The same things were measured in two ways. Each way mixes the same 11 hidden numbers, adds some noise and spreads widely along 6 directions of its own, which tell nothing about the thing.
(in the rows, 128 means zero)
Some things both ways: the first way, then the second way.
[111  90 139 173 136 182 123 134 100 109 108 143 142  94 154 116 129 120
 131 129 146 151]
[158 138 138  92 153 160 142 121 101 150 113 137 147 110 123 120 151 144
 120 120 137 146]

[108 157 152 117 144 195  99 190 108 118 166 152 130 110  65  88 107  88
 151 142 135 139]
[183 230 123 188  54  56  94 141 198 152 100 184 153  68 119  75 169 172
  92 143 122  68]

[ 82  81  78  22 121  93 162  70 121 120  65 147  63  81  59  93  99  86
 199 135 121  97]
[153 164 117 140 102 101 141 190 133 121 166 158 161 169 100 136 180 137
 147  87 113 107]

[115  93 144 156  94 178  93 182 139 155 147 126 116  65 152 173 120  92
 169 128 173 169]
[ 38 112 138 103 237 154 197  72 132  87 114  64  96  57  92 158 191 112
 141 160  83 146]

[127 153 109 166 147 157 111 183  96 120 147 144 148 139 124  95 140 145
 122 154 153 143]
[117 165 172 107 128 152 102  62 121 131 120 131 100 104 143 115 152 135
 114 126 135 109]

[115  97 100 128 110 157 134  80 100 166  61 163 102 155 133 150 126 168
 146 125 156 119]
[205 116 135  82  65 116  97 177 159 160 120 147 119  88  95 148  90 139
 178 113 146 139]

[139  93  46  29 117  85 182  30 118 135  58 148  99 159  82  68 123 130
 165 166  95  46]
[152 112 133 113 113 136 102  97  87 102 161 156  73 133 127 114 129 162
 110  99 136 126]

[127  80  89 122 160  77 151 129 146 103 142 104 120 104 127 101 106  71
 119 128 133 111]
[137 117 148  80 180 138 167 195 155 152 123 101 153 122 107 151 152 137
  90 128 153 149]

[121 115  81  82 143 105 136 106 101 117 114 125  89  98 114 100 111 117
 131 107 110  81]
[147 152 138 169 117 111  74 105 154 101 159 118  93 148 115 134 153 111
 110 125  95 120]

[ 81 173  74  76  69 198 157 178 107 180  99 107  70  72  31  64  97 132
 162  91 132 142]
[ 84 154 137 125 171 164 145  99 100 128 143 134 157 139 119 107 169 138
 147 152 108 129]

[153 172 145 141 134 175 107 145 120 108 118 155 116  97  93  63 131 111
 118 131 119 114]
[134  58 126 120 125 154 122 145 148 135 105  92 109 124 110 162 123  80
 113 113 124 174]

[138 111  93 149 100 182 142 112  98 154  84 130 132 165  96 141 126 188
 147 182 119 151]
[ 96 152 167 193 136 147 157 135 178  97 181 130 106 134 152 108 143 150
 138 139 110  84]

[151 164 142 181  86 207  97 143 107 134 127 110 119 131 130 175 137 171
 133 112 133 184]
[116 100 125 172 142 148 141 162 162 142 108  91 129 115 101 151 140  83
 161 124  98 144]

[175 141 141 133 119 155 108 123 129 115 140 137 140 127 121 151 138  97
 135 157 124 113]
[118  83 102 143 114  94 116 148 161 115 110 110 102  75 114 150 107 110
 130 106 117 127]

[185  87  99 175 148  94 148 112 132 101 149 103 205 186 159 175 164 120
 129 188 127 155]
[128 158 153 105 105 119 157 113  82  99 150 198 102  94 184 118  89 168
 129  95 168  66]

[130  76 112 156 125 158 118 126 153 121  82 132  67  55 168 185 126 107
 142 127 175 145]
[ 71  99 147 142 160 154 113 120 156 117 142  90  88 109 103 154 126 104
 187 154  81 144]

[137 207 122 113 117 163 135  96 121 110 125 126 121 143  54 116 102 117
 125 121 118 124]
[165 149 123 158 125 106 122 126  75 130 144 164 156 120 183  66 171 203
 107  63 122 117]

[154 151  97 151 165  85 162  72 107  61 120  99 134 146 145 120 143 123
  77  88 122 115]
[147  76 143 143 125 156 178 206 153 158 165 148 162 168 125  90 131 170
 115 124 169 143]

[140 119 111 126 154 120 144 129 115  99 139 103 136 119 122 103 131  97
 116  96 114 131]
[ 95  98 140  95 185 149 179 225 138 114 151  80 148 152 126 170 137 123
 122 115 139 135]

[135 120  88 146 148 108 132 113 125 125  98 139 105 124 131 153 128 136
 118 128 152 120]
[143  69 129 134 125 154 128 130 232 140 110  63 117 109  48 157 121  58
 120 188 123 178]

[125 167 150 136 111 168 116 152 108 116 138 129 112 100  78  93 116 107
 129 107 127 135]
[ 75 139 161 171 161 120 165 120 125  92 159 130 124 105 185  92 183 180
 116 117 104 105]

[146 136 119 175 136 163 111 144 151 141  55 183  99 123  86 138 131 101
 162 179 150 109]
[152 120 136 137  94 109  78 113 148 127 105 113 119 149 106 137 208  89
  50 104 111 168]

[117 125  61  81 125 108 153 120 152 121 133  77  63 109  84 128  79  92
 147 101 120 115]
[152 177 141 162 182 127 139 166 113 158 145 139 150 164 107  92 212 180
  83 105 126 118]

[115 101 115 155 136 110 123 100 120 110  68 145  67 117 127 158 129 121
 147 128 154 119]
[167 125 160 149  77 110 120 185 159 163 134 153 137 146 125 117 166 138
 125  87 144 131]

[134 147 106 110 124 132 116 132 117 137 153 125 140 133 127 136 126 125
 147 111 138 139]
[136 139 139  94 132 121 163 149 116 105 165 154 102 119 108 152 141 152
 156  92 132 103]

[108  86  97 128 123 126 170  98 117 134  77 115 103  84 118  96 105  97
 125  87 123 103]
[179 133 138  95 104 133 121 126  79 128 141 184 143 119 158 111 106 163
 123 121 147 140]

[155  92 118 133 141 155 135 140 127 102 116 134 151 118 149 111 166 105
 146 146 135 153]
[130 159 126 127 100 120 119 145 120 143 117 178 129 118  96 125 133 135
 131 152 138 112]

[111 140 129 101 111  92 126 137 117 129 154 120 118  76  90  92 106  73
 138 104 136 104]
[116 124 130 130 134  93 163 101 156  93 124 128 133  69 128 129 172 125
 112 138 104 140]

[132  89 110  96 119 127 144 122 145 140 111 130 130  88 102 129 128  98
 160 139 144 158]
[ 77 130 139 115 207 113 191 150 129  90 162 108 142 108 119 146 163 140
 148 144 104 127]

[112 126 122 121 146 161 139 111  82 100 106 129 112 113  79  89 108 128
 131 116  95 127]
[147  72 104  86 163 186 138 209 141 141  99  25 169 151 117 203  93  42
 130  85 138 166]

Other things, the second way, with their names:
(675): [173 115 136 121 156 118 132 138 122 157 147 141 156 146  92 130 165 120
 144 101 113 170]
(364): [180 122 108 145 132 146 165 181 173 170 111 127 153 114  70 111 136 140
 113 136 152 129]
(688): [154 112 145 134  56 117 102 136 198 141 105 140  77  97  89 161 107  84
 129 121 142 120]
(432): [145 175 157 168 137 118 187 226 170 152 185 169 183 183 122  89 202 190
 117 109 138  96]
(1023): [151 115 114 113 137 123 167 107 132 111 141 147 156 113 123 120 118 118
  99 129 143 134]
(667): [149 113 107 105 104  79 108 150 155 144  99 131 159 108  86 150 134  85
 106 132 135 152]
(532): [149 124 154 124 102 129 150  77 109 105 115 178  71  73 153 135 109 123
 104 113 145 116]
(44): [111 132 152 130 112 135 135 144 138 130 134 140 113 117 141 134 160 137
 144  82 118 111]
(95): [ 72  98 128 107 167 113 179 201 153  94 177  99 115 138 104 156 152 149
 137  99 133 106]
(546): [109 119 119 152 151 128 166 220 157 145 143 108 162 168  76 147 179 113
 145 110 117 132]
(641): [ 70 140 151 160 115 146 145  99 171  95 142 136 106  94 122 101 138 146
 133 208 122 104]
(1138): [150 119 132 166 111 123 131 126 162 112 131 119 157 115 153 130  61  74
 123 165 145 122]
(57): [142 102 158 128 141 148 130 105  96 101 154 125 109 151 179 157 122  91
 118  69 114 148]
(796): [139 175 127 110 108  96 117 155 153 141 143 149 177 127  98 115 169 149
 145 136 118 117]
(317): [152 124 119 151 133 107 144 165 184 145 149 128 144 142  78 115 161 137
 101 123 131 126]
(431): [196  65 113 112 117 159 159 167 145 137 114 111 129 113 107 160  93  92
 127  98 147 164]
(356): [ 75  89 163  97 199 149 145 164  80 121 140  95 116 143 148 179 181 114
 166  66  85 173]
(137): [159 126 138 139 148  93 165 184 138 133 184 160 132 167  92  98 184 189
  86  94 160 117]
(121): [ 42  87 140 133 141 177 190  98 184  87 139  93 101  99 105 147 133  91
 157 170 110 124]
(27): [120 153 124 117 133 130 124 129 132 104 138 119 154 131 137 127 163 130
 101 125 114 122]
(1101): [149 149  98 144  97 104  67  80 137  93  98 107 130  53 118 151 113  83
 175 162  57 148]
(238): [164 128 110 138  87 134 140 167 189 172 106 130 171 128  65 132 123  85
 147 139 150 124]
(348): [120 149 140 163 163 147  96 132 134 109 141  79 119 137 141 131 174 129
 117 112  81 133]
(740): [177 147 110 142  92 104  92 187 176 162 101 122 166 118 115 128 118 116
 104 120 137 120]
(639): [164 180 155 141  84 107 125 161 169 142 151 162 171 118 143 112 157 150
 166 117 112 110]
(64): [124 168 154 176 237 102 173 134 112 131 147 107 131 136 107  76 238 193
  46 120 138 116]
(651): [124 131 124 101 139  98  98 107  82 106 125 137 119 101 137 144 130 125
 124 108 118 136]
(1044): [108  57 143  96 165 161 185 162 110 128 126 108 127 109 154 155 107 116
 141  89 148 152]
(584): [107 131 108 128  91 132  95  90 128  67 116  86 119  73 172 154  99  90
 172 109  90 111]
(141): [160 131 154 168  88  97 120 177 191 121 140 143  96 121 110 146 137 117
 113 130 123 120]
(302): [134 101 187 137 195 128 223 229 192 136 197 118 122 124 135 118 140 202
 137 113 157 112]
(457): [128  62 128  67 152 155 168 140 115  94 162 116 123  99 155 153  99 144
 160 100 121 161]
(504): [157 145 128  99 139 133 120 165  52 167 125 154 125 126 139 105 134 193
 136  37 170  95]
(905): [ 36 154 154 129 146 131 116 119 138  67 157  87  88 122 141 144 196 143
 138 122  81 101]
(553): [134 121 125 120 134 183 142 102 118 103 144 112 132 139 131 124 143 122
 126 120 116 137]
(801): [149 142 138 134 161 131 156  81  95 127 115 135 126  77 129  88 208 176
 114  96 111 139]
(1011): [101 183 122 113  96  62  92 110  84 123 158 209 127 111 129  91 118 189
 148 115 150  60]
(1025): [192 117 139  98 134  99 105 169 157 127 140 113 108 117  99 162 137 129
 103 104 126 153]
(808): [133 158 144 177 134 138 174 168 185 133 167 153 154 145 117  92 165 166
 109 155 126 103]
(545): [145  76 124  80 140 192 138  77  62 128  94 114 104 108 122 134 126 111
 112 101 150 168]
(673): [131  97 120 140  68 151 136 129 200 110 105 113 138  85 127 128 110  99
 113 177 125 142]
(555): [163 118 115 110 166 108  79 131  54 143 107 126 110 117  96 135 126 136
 117 116 132 158]
(682): [153 158 124 118 138 115 131 178 113 156 146 159 191 179 111  94 186 166
  67 124 149 134]
(343): [ 77 118 132 157 104 114 114  87 116  66 142 134  84  96 152 162 135  91
 181 113  63 125]
(351): [153 138 159 112 119 137 139 122 140 182 123 179 145  99 124  94 138 166
 137 125 147 128]
(154): [133 117 133  86  99 108 135 126 155 114 123 141 139  73 148 145  89 119
 131 132 142 123]
(1016): [149 110 127 113 100 139 173 153 144 124 111 133 176 107 135 135 131 104
 132 135 139 148]
(1156): [183 125 166 109 153 141 128 100 112 116 135 121  80  98 141 130 150 153
  97  96 129 146]
(126): [137  72  84 119 155 131 155 142 108 143 111 111 173 136  80 135 111  82
 122 130 150 164]
(438): [ 71  94 118 124 183  98 110 158 154 118 108  70 106  99  40 168 215 110
 136 167  63 191]
(593): [160 114 155 139 181 145 194 138 143 172  99 127 163 110  97  80 209 159
  52 159 161 170]
(294): [135 132 155 152 123 135 129 132 180 134 142 127 113 120 112 110 152 143
 112 149 126 126]
(1094): [149  91 115 128 114 128 160 111  82 158 117 173 154 127 136  97  83 117
 125  83 194 116]
(102): [121 138 159 161 129 147 184 162 213 142 159 135 141 101 112  91 157 180
 157 161 127 106]
(125): [201 141 153 123 130  72 118 194 128 159 181 189 142 155 118  96 154 207
  98  94 157 131]
(1049): [178 142 123  89 136 109  91 143  87 132 140 141 144 115 141 117 123 172
 119  98 134 136]
(622): [149  86  95 140 145  52 170 195 164 157 130 133 180 118  55 123 162 122
 126 114 142 152]
(383): [110 125 145 132 186 111 183 144 139  57 170  94  96 109 129 150 170 148
 105 126 110 121]
(240): [ 59 142 130 100  81 163  84  79  97  59 152 137  81 116 173 150  91 121
 162 125 104  88]
(746): [157 132 162 134 149 167 184 159 160 152 171 144 151 163 100  89 185 178
 114 130 148 133]
(345): [145 128 144 161 162 118 117 128  19 163 110 176 118 130 171 104 172 161
 124  36 120 139]
(485): [ 80 150 135 150 137 172 141 108 136  84 143 106 129 133 141 130 116 103
 129 178 120 102]
(649): [108 114 144 121 158 107 171 176 152 110 149 130 138  92 140 151 138 141
 153 129 101 138]
(435): [144 171 110 158  55  86  56  85 185 100 147 148 169 124 144 111 106  93
 113 169  98 112]
(813): [105 101 148 115 168 137 134 191  98 139 101 106  75 112  99 165 151 135
 118 111 142 140]
(10): [125 116 141 117 116  98  91 161 176 107 139  92 131 112 128 167 149 106
 143 126  81 158]
(1022): [146 143 174 110 142 123 138 137 122 143 142 151 120 121 142 125 144 154
 128 101 145 121]
(194): [199 142 134 115 110 126 135 121 113 141 125 168 122 127 113 117 105 129
  85 112 183 112]
(979): [ 69  89 165 131 176 175 168 113 117  79 180 110  66 143 126 154 146 123
 161 124 101 135]
(783): [207 127 116  97  91 114 120 194 133 162 101 136 152 143  91 161 142  93
  99  77 154 146]
(156): [179 151 114  71 118 106 123 144 111 110 149 146 150 102 132 156 106 132
 159  89 119 121]
(262): [123 114 132  98 113 173 139 131 160 112 127 107 119 103 127 158  88 100
 146 142 132 123]
(519): [ 94 102 112  88 208 163 114  51 115 104  96  50 110 104  82 140 146  88
  57 178 127 168]
(946): [113 114 123 104 128 170  92  93  60 110 121 114 146 112 200 122 108 132
 150 100 106 147]
(554): [ 80 118 129 184 131 140 126 115 187 107 100  90 104  85 104 129 147  98
 112 194 100 131]
(642): [186  96 146 147 171 142 198 154 166 152 153 137 146 162  75  92 206 158
  46 135 155 172]
(180): [122 122 110  94  85  97  75 150 125 114 103 104 154 133 140 162 144  84
 104  88 120 141]
(1135): [ 83 111 147 129 196 194 177 117 146  94 140  67 125 106 142 131 144 129
 127 163 108 139]
(164): [173 131 106 133 118  59  81  99  98 126 101 139 151 104 117 126 145 100
  89 114 120 158]
(873): [131  98 120 108 105 120 152 143 181 131 126 136 136 120  83 134 112 104
  99 158 163 130]
(398): [167 166 134 124 103  68  93 157 134 139 118 159 130  90 123 131 137 146
 120 115 126 116]
(129): [217 111 125  98  75 149  67  53 116 143 101 152  94  99  97 145  77  76
 128 126 138 163]
(819): [108  97 130 136 147 117 172 201 202 151 155 123 155 157  54 152 159 101
 144 142 122 145]
(948): [202 152 149  87 165 115 125 135 112 180  93 128 140  91  83 124 156 145
 105 127 161 154]
(1095): [156  88 134 146 153 155 133  80  86 125 117 116 107  91 140 115 137 126
 151 100 109 168]
(961): [118  94 123 117 138 166 119 100 125 124 124  93 110 121 109 140 123  98
 144 113 123 142]
(1106): [159 150 127  91 117 153  98  93  82 137 150 161 148 139 123 114 138 144
 167 109 112 141]
(747): [144 142 103 121  51 129 130 148 138 110 144 156 174 152 128 142 119  88
 158  99 124 107]
(342): [172 116 109  90 131 130 135  80  72 137 130 176 162  99 156 109  73 132
 130 104 152 137]
(373): [146 139 129 138 128 139  89 115 171 167 114 129 131 130  68 103 159 133
  89 177 124 148]
(936): [123 149 114 115 160 105  76  82  83 103 114 106  97  81 137 135 108 130
 119 114 122 109]
(1093): [ 86  49 127 121 123 192 203 131 184  89 107  79 110  81  99 178 111  56
 168 178 111 168]
(414): [105  96 128 104 127 162 146 117 139  77 164  94  87 143 109 188  83  65
 160 108 133 111]
(752): [110 130 112 141 141 103 160 118 150  92 123 108 128  95 102 163 149  76
 146 121  98 122]
(558): [162 133 145  97 148 145 140 115 133 120 173 144  98 113 134 104 106 191
 112 108 160  98]
(755): [108 117 140 155 169 146 164 122 150 131 133 112 150 122 116 111 177 125
 118 145 110 149]
(996): [ 76 188 133 142 152  98  74  79 107  79 158 120  97 118 142 150 120 107
 157 123  84  78]
(892): [133 119 122  97 150 126 127 111 127 146  85 109 162 104  96 131 188 104
  89 143 116 182]
(79): [111 114 137  98 146 149 138 163 131 118 122  94 118 119 125 169 130 106
 134 105 126 130]
(915): [161 139 124 125  86  89 106 127 132 125 111 165 101  92 127 143  99 116
 107 100 148 100]
(548): [181 160 128 122 126 117 106 189 157 165 101 126 172 121 104 121 155 143
  80 160 134 150]
(540): [ 79  95 146 118 146 132 152 111 209  77 144  65  98  78 100 163 145  98
 155 174  91 144]
(386): [147 176 138 151  96 105  73 113 140 118 125 146  93 129 108 116 152 136
  70 146 135  99]
(441): [128 159 131  83 119 136 122 101  37 138 101 178 136  91 179 128 117 144
 147  62 143 101]
(97): [175 174 128 171 119  92  98 118 142 145  88 150 129  98  91 104 186 133
  71 160 115 138]
(472): [115 147 145 150 171 122 140 167 123 142 130 130 132 119 137 104 162 178
  95 126 134 113]
(1047): [123 136 144 117  81 113  83  93 165 108 158 141  92 128  95 132 118 114
 139 146 132 111]

Some of these things the first way, each followed by its name:
[103 103  63  66 110  55 168  52 146 134  91  81  41 101  65 133  54  90
 149  93 101  79]
(431)
[141 137 109 135 181  84 125 121 122  63 160 121 130 115 149 101 130  98
  92 115 143 116]
(294)
[163 176 124 160 143 169 113 165 161 121 115 167 159 141  74 137 152 119
 152 207 168 187]
(121)
[153 102 114 119 137 119 124 146 123 119 145 120 136 116 116 120 132  90
 149 159 113 105]
(915)
[101 108  86  79 143 102 167  61 105  89  90 139 115 116  85  73 103 107
 147 143 116 102]
(553)
[172 147 106 131 153 170 116 159 166 133 135 125 129 136 102 186 128  97
 138 144 144 156]
(936)
[157 108 140 139 183  98 106 115 165  90 147 130 138 111 144 177 125  63
 125 101 145 152]
(383)
[142 120 155 170  82 185 119 141  90 150 143 123 170  98 147 107 134 134
 114 116 126 144]
(649)
[137 115  45  69 109  46 170  96 134 128 126  91 106 113 110 121 125 117
 140 143 130 101]
(819)
[118 146 118 168 118 172 157 102 118 115  82 120 112 103 101 135 108 110
 118 113 137 131]
(946)
[123 113 121 108 143 192 130 172  64 133 120 147 144  99 125  55 148 113
 131  99 104 101]
(519)
[110 112 161 222 107 201 128 137  91 150  66 148 138 116 121 174 140 139
 146 106 153 178]
(1016)
[146 109 113 156 155 137 109 120 135 136 121 142 128 113 155 157 108 104
 114 118 141 106]
(1025)
[156 138 137 151 108 252 120 166 103 156 100 152 147 151  85  92 144 154
 142 164 114 162]
(472)
[149  44 127  92 120 151 120 111 147 119  75 135  58 116 136 106 150 102
 179 121 119 127]
(813)
[113  84 116 145 140 109 144 145 137 131 108 139 121  71 101 124 109  62
 139 156 154 104]
(154)
[122 135  84 107 104 109 144  92 114 138 102 123  99  89 119 119 113 140
 131 112 136 120]
(675)
[116 146  87 144 120 132 143 114 127 136 120 117 116 155 106 165 105 151
 129 141 166 154]
(102)
[151 159  77 129 155 114 128 124 172 126 103 142 108 112  92 127 107 112
 125 154 145 130]
(129)
[121 105  83 136  92 157 151  92 148 164  39 133  71 137  83 163 109 127
 181 143 140 124]
(545)
[141  94  82 150 137  88 169  64 126 103 120  85 147 163 144 159 115 135
 111 139 134 148]
(1135)
[104 135 101  91 137 105 168 103 141 119  84 143  84 103  29  64  87  72
 145 142 129  95]
(673)
[114  56  78 187  78 148 174  89  61 176  80  95 155 168 173 206 130 162
 148 134 127 107]
(27)
[141 111 124 146 181 121 151 135 118  95  94 118 118  83  84 126 128 103
 111 115 116 162]
(1138)
[153  83  79  98 131  32 147 103 196 114 129 101  99 108  84 113  95  59
 158 181 122 105]
(532)
[143 119 120 167 143  87 132  92 106 106 134 126 148 118 179 146 135 114
  91 107 150 101]
(10)
[175 107 141 191 149 194 131 122 120 108  68 148 159 120 153 219 184 128
 141 137 146 188]
(126)
[165 206 125 169  84 157 100 159 157 135 156 101 118 105 117 130 123 130
 112 107 147 162]
(356)
[143 105 100 140 152 123 125 120  86 107 125 133 153 133 151 162 152 142
 140 134 120 133]
(414)
[152 158 102 154 180 129 161 137 111  99 116 155 198 115  94 111 143 101
  98 185 139 121]
(435)
[129  96 136 173 141 139 128 126 121 106  98 129 116 118 137 121 138 119
 127 109 145 157]
(593)
[110 106 150 184  90 191 129 101  55 149 105 137 155  89 171 125 118 135
 106  87 129  99]
(457)
[133 111 134 198 154 203 108 140  40 119 157 141 201 145 207 144 143 158
  87 119 127 114]
(558)
[135 160 128 125 160  95 131  88 124  72 144 126 140 139 102 162 122  93
 126 125 146 141]
(584)
[137 121 137 184 174 130 125 158 129  91 148 123 161  59 139 160 121  55
 111 117 141 140]
(1023)
[126 152 139 128 103 166 113  88 120 119  85 134  70  99 100 136 112 143
 134  89 133 149]
(1095)
[158 151  93 136 113  86 136  52 149 111 140 111 152 204 130 195 125 147
 140 158 158 156]
(801)
[121 113  98 155 131 115 123 152 130 132 130 110  94 101 130 143 114 118
 126 114 151 134]
(1022)
[133 179 114 170 152 142 122 158  93 109 169 125 185 135 163 163 154 130
 101  98 175 157]
(796)
[146 149 106  91 127 135 128 133 100 130 147 128 133 140 112 129 143 113
 142 114 126 108]
(95)
[178 179 162 162 100 216  80 164 125 147 134 153 139 120 178 151 181 133
 123  73 168 161]
(438)
[130 188 142 168 131 181  88 181 114 155 138 161 137 115 109 146 134 133
 117 104 175 157]
(540)
[168 124 108 133 181 148 121 150 128 100 126 149 151 153 127 109 161 106
 129 156 124 126]
(386)
[155 123 147 181  89 151 105 122 126 124 121 124 131  90 164 191 145 115
 144 117 147 148]
(343)
[135 134 100 148 103 150 130 139 111 148 132 102 124 143 119 144 120 139
 135 119 128 134]
(79)
[139 116  91  88 112 125 148 128 155 154  95 129  93  94  76 115 115  85
 158 139 134 110]
(651)
[ 93 106  60 107 109  71 161 128 142 127 131  85  66  74 108 108  78  90
 131 131 154  93]
(351)
[150 158 107 144 134 117 143 128 116 122 111 139 142 151  93 135 147 102
 136 146 136 105]
(180)
[126  92 126 142 114  95 144  75 117 109  95 123 119 121 129 129 136 125
 144 119 137 149]
(1093)
[117 171 124 106 143 186 113 154 118 111 103 166  87  86  69  93 119 112
 149 130 141 130]
(961)
[139 100  91 143 135 134 163 111 118 129 115 100 143 148 131 108 121 123
 109 114 121 127]
(548)
[152 153  80 140 111 110 130  88 126 157 135 106 135 189 118 130 102 170
 108 124 120 118]
(1156)
[128 134  89 123 112  98 152 106 134 118 126  94 109 111 105 134 110 116
 129 125 137 133]
(755)
